The groups are shells around one centre, one inside the other: the same stretched ball of 4 dimensions in 8 sizes.
Known rows, each followed by its group:
[ -5  19   3   0  -7  12  -1  15  22  -1 -27 -57 -39  29  -1  51 -28  14
   9  12  43] : K860
[-11   3  -4  18 -15  -3   7 -16 -52  -6  26  13  34  11 -20   1   5   4
  18 -16 -30] : K583
[ 16  14 -12 -15  16 -12  17  26  45   6 -36 -42 -40   3  37  20 -11  -1
   6   8  30] : K991
[-18  14   5  19 -27  14  -6 -10 -38  -8   9 -24   4  35 -32  37 -18  15
  17  -4   3] : K106
[ 14  -5  -6  -2  -9 -22  14   1   9  14  -1   4  11 -17  25 -11   9  -1
   2  -6 -24] : K215
[ -2  19 -10  19 -32  -3   1 -11 -61  -7  10 -11   7  34 -17  18 -10   2
  26 -17 -27] : K215
[ -7 -15   8   8 -14  -8   7 -12  -4  10  20  16  36 -17  -3  -7  11  10
  -2  -5 -24] : K120
[-16 -18   6  17 -13  -7   9 -24 -37   3  42  38  62 -17 -19 -19  20   8
   4 -14 -43] : K144
[  0  16  -6  -6  16   3  11  20  28  -3 -26 -44 -34  16  12  33 -16   6
  10  10  41] : K860
[ 18  20  -8 -20  13  -6  11  36  71   9 -55 -68 -66  10  43  40 -24   4
   2  19  54] : K106
[-13 -18  12   9 -11  -3   6 -14  -2   9  25  18  40 -19  -9  -5  11  14
  -4  -3 -19] : K583
[ -2 -16   9 -10  16  -8  14   8  56  15  -5  -5   7 -31  21   0   7  12
 -13  12  16] : K600
[ -6 -20   6   9 -10 -13  11 -17 -12  10  30  33  51 -27  -1 -22  20   7
  -2 -10 -38] : K144
[ -8  16  -6   4   6   5   8   7  -6  -8  -8 -29 -14  22  -6  29 -12   7
  16   1  22] : K144
[  4  37 -11   7 -23   7  -3  13 -18  -8 -30 -63 -49  54  -3  55 -35   5
  26   0  25] : K106
[ -4  21  -1   3  -8   9   0  12   8  -4 -23 -52 -35  32  -3  46 -26  11
  14   7  33] : K583
[ -2   9  -8  20 -33  -8   3 -17 -65  -4  21   8  26  21 -17   3   0   1
  22 -21 -43] : K215
[  2  14   0 -10  11   5   7  24  51   3 -36 -56 -45  13  18  42 -22  11
   3  17  52] : K144
[  5  23  -2  -4 -10   5   0  20  30   2 -37 -64 -50  29  12  50 -30  11
   9  12  41] : K860
[ -2  16   6  -8   2  11   0  23  54   4 -39 -67 -52  20  11  54 -30  17
   1  21  59] : K991
[ 12  10  -2 -10  -2  -7   8  19  45  11 -32 -43 -35   3  28  26 -15   7
   1  11  26] : K583
[-11 -14   5  20 -27  -9   5 -27 -48   4  41  35  59 -10 -19 -17  16   7
   7 -18 -52] : K600
[ 10  20  -1 -16   9   3   6  33  69   7 -53 -75 -67  18  29  52 -30  11
   1  22  64] : K991
[ -2 -10   8   7 -24  -8   3 -10   0  13  12   4  23 -11   1   1   4  11
  -2  -3 -22] : K600
[ 11   7  -1 -17  13  -6  11  27  69  12 -40 -49 -43  -4  35  28 -15   8
  -4  18  44] : K600
[  0   3  -1  -8  16  -3  13  15  40   5 -18 -27 -17  -5  17  18  -6   8
   1  10  29] : K120
[-18 -11   7   8   4   2  10 -10  -6   0  22  13  35 -11 -14   0   9  12
   2  -2  -6] : K120
[  5  19  -4   7 -28   0  -2   4 -11   2 -15 -38 -23  29   1  34 -21   7
  15  -2   4] : K860
[  0  18 -10   3   1  -1   9   9  -7  -6 -12 -30 -18  22   2  25 -12   3
  17  -2  14] : K120
[-24 -17  18  18 -21   7  -1 -22 -21   4  34  18  48  -8 -29   4   7  19
  -1  -4 -20] : K106
[  3   7   4   4 -27  -2  -2   2   9   9 -12 -31 -13  13   5  27 -15  11
   4   3   4] : K215
[ -3  -6  -4  20 -31 -15   7 -24 -60   3  36  32  51  -2 -13 -18  15   1
  14 -23 -60] : K991

New rows, each followed by its group:
[ -6 -22   4   7  -5 -15  14 -16 -11  10  32  37  54 -31   0 -26  24   6
  -2 -10 -39] : K860
[-11 -18   3   5  10  -9  16 -11  -4   4  27  28  45 -26  -3 -18  20   7
   0  -6 -20] : K860
[  3  26 -12   3  -4   1   6  12 -11  -8 -20 -42 -30  34   2  35 -20   2
  22  -2  19] : K144
[ -4  13  -3  17 -32   0  -2 -10 -45  -3   8 -14   7  28 -16  21 -11   6
  19 -12 -19] : K860
[-23  -5   8   9   9   9   8  -6  -4  -5  17  -1  23  -1 -20  13   2  15
   5   2  11] : K600
[  5   6   1   4 -24  -6   1   1   2   9  -8 -22  -6   9   7  18 -10   8
   6  -1  -6] : K144
[-23   1   7  15  -6  11   2 -11 -26  -7  20  -3  23  13 -29  19  -3  15
  11  -3   2] : K860
[ -4  15  -6   1   7   2   9  10   3  -5 -12 -31 -17  18   1  27 -12   6
  14   2  23] : K120
[ -7  18  -1   8 -13   8   0   4 -10  -6 -11 -38 -19  31 -11  39 -20  11
  15   2  19] : K120
[  2  19 -11   6  -7  -4   8   5 -20  -5  -9 -25 -13  24   1  21 -11   1
  20  -6   2] : K120
[  7  -8  -4   8 -20 -20  11 -12 -23  10  18  21  33 -14   9 -18  14   0
   6 -15 -45] : K215
[ -8  20  -3  10 -12   9   0   3 -18  -8  -8 -37 -17  34 -14  39 -20   9
  19   0  17] : K583
[  5 -17   3  -8  11 -17  18   4  40  16   1   9  18 -36  26 -15  15   5
 -10   4  -6] : K215
[-10  25  -8  19 -23   9  -2  -5 -53 -13   2 -28  -7  45 -25  36 -19   6
  28 -10  -1] : K991
[-13 -16   4   6   9  -6  15 -10  -4   3  25  24  42 -22  -6 -13  18   8
   1  -5 -16] : K144
[-11  -2   1  19 -25  -4   3 -20 -51  -2  29  17  39   7 -22  -1   6   7
  14 -16 -37] : K583
[-15 -29  11   6   6 -10  15 -17   1  10  36  41  61 -39  -5 -27  27  11
  -8  -5 -29] : K215
[-15  15  -2  15 -11  10   1  -6 -36 -11   7 -20   3  30 -25  29 -13  10
  20  -5   5] : K860
[ -3  19   0   0  -3   9   2  15  20  -2 -26 -54 -37  28   1  47 -25  12
  10  10  40] : K583
[ -5 -10  10   3 -13  -4   5  -5  15  12   6  -3  16 -13   3   6   2  13
  -5   3  -6] : K583
[-17 -10   9  18 -23   1   1 -22 -36   2  32  19  45  -2 -24   0   7  13
   6 -10 -30] : K144
[-12  18  -1  16 -20  10  -2  -5 -35  -9   2 -27  -4  35 -23  35 -18  11
  20  -5   5] : K860
[ 12   3  -3 -19  25 -10  18  28  72  12 -35 -38 -35 -14  40  17  -6   5
  -5  16  40] : K106
[  4  33 -14   5  -8   3   4  14 -16 -10 -26 -53 -41  45   0  44 -27   2
  26  -2  23] : K215
[  3  23  -7  -2   0   4   5  17  15  -3 -29 -52 -40  28   8  41 -23   6
  15   7  34] : K120
[ -1  -1   8 -10   7   1   7  16  57  11 -23 -37 -23  -7  18  26 -11  14
  -7  17  37] : K144
[  0 -11   4  -7  13  -9  15   7  40  12  -3  -3   8 -25  19  -2   8   8
  -7   7   8] : K583
[-12  14   4   7  -9  13  -1   5   1  -4 -10 -39 -17  26 -13  42 -21  15
  11   6  28] : K144
[ -7  10   1  13 -24   4  -1  -5 -23  -2   3 -20   1  23 -14  26 -13  11
  14  -4  -3] : K120
[ -8 -17  12   4 -11  -6   6  -9  12  13  16  11  31 -22   1  -4   9  13
  -7   0 -14] : K144
[-18 -12   7  18 -17  -1   5 -23 -38   0  37  27  52  -7 -24  -7  12  11
   7 -12 -33] : K583
[ 14  11  -4  -7 -10  -9   6  15  32  11 -28 -39 -31   6  26  24 -14   5
   3   6  15] : K144
[  9  21  -5 -14  13   2   9  30  56   3 -47 -66 -59  18  26  45 -26   8
   5  17  57] : K600
[-20   4   3  20 -16   9   1 -16 -47  -9  24   1  27  19 -32  17  -3  11
  17 -10 -13] : K860
[ 11   5  -4  -9   3 -12  12  15  36  10 -22 -27 -20  -5  28  13  -6   4
   1   6  14] : K120
[  4  16 -11  13 -24  -8   5  -5 -42  -3   3 -12   3  24  -4  13  -7   0
  21 -14 -23] : K144
[ 14  22 -14   0 -10  -9   8  13  -2   1 -24 -38 -31  24  17  25 -16  -2
  18  -3   6] : K144
[ -2   7  -7  15 -22  -8   6 -11 -44  -2  16   3  20  14 -10   4   1   2
  18 -15 -30] : K120
[-20  -4  12  13 -13   9   0 -11 -12   0  17  -4  22   5 -23  18  -4  17
   4   0   1] : K144
[-17 -13   5  23 -23  -5   5 -29 -58   0  46  39  64  -7 -28 -16  17   8
  10 -19 -51] : K600
[ -1  -3   1  -8  16  -5  14  12  40   7 -12 -19  -7 -12  17  11  -1   8
  -2   9  23] : K120
[-10  -4  -5  15  -5  -8  12 -16 -44  -4  30  24  42  -2 -14 -11  14   2
  14 -16 -34] : K860
[-9  1 -2  3 12 -2 13  1  0 -3  5 -5 11 -1 -2  7  3  6  8 -1  7] : K583
[ 11  31  -6  -5 -15   4  -2  24  29   2 -48 -77 -66  39  17  58 -37   9
  13  12  45] : K106
[-11  14  -3  12 -10   7   3  -2 -26  -8   2 -22  -2  27 -17  28 -13   9
  18  -4   7] : K120
[ -5 -18   8  -5  13  -8  14   2  38  12   6   6  20 -30  13  -6  11  11
  -9   6   4] : K144
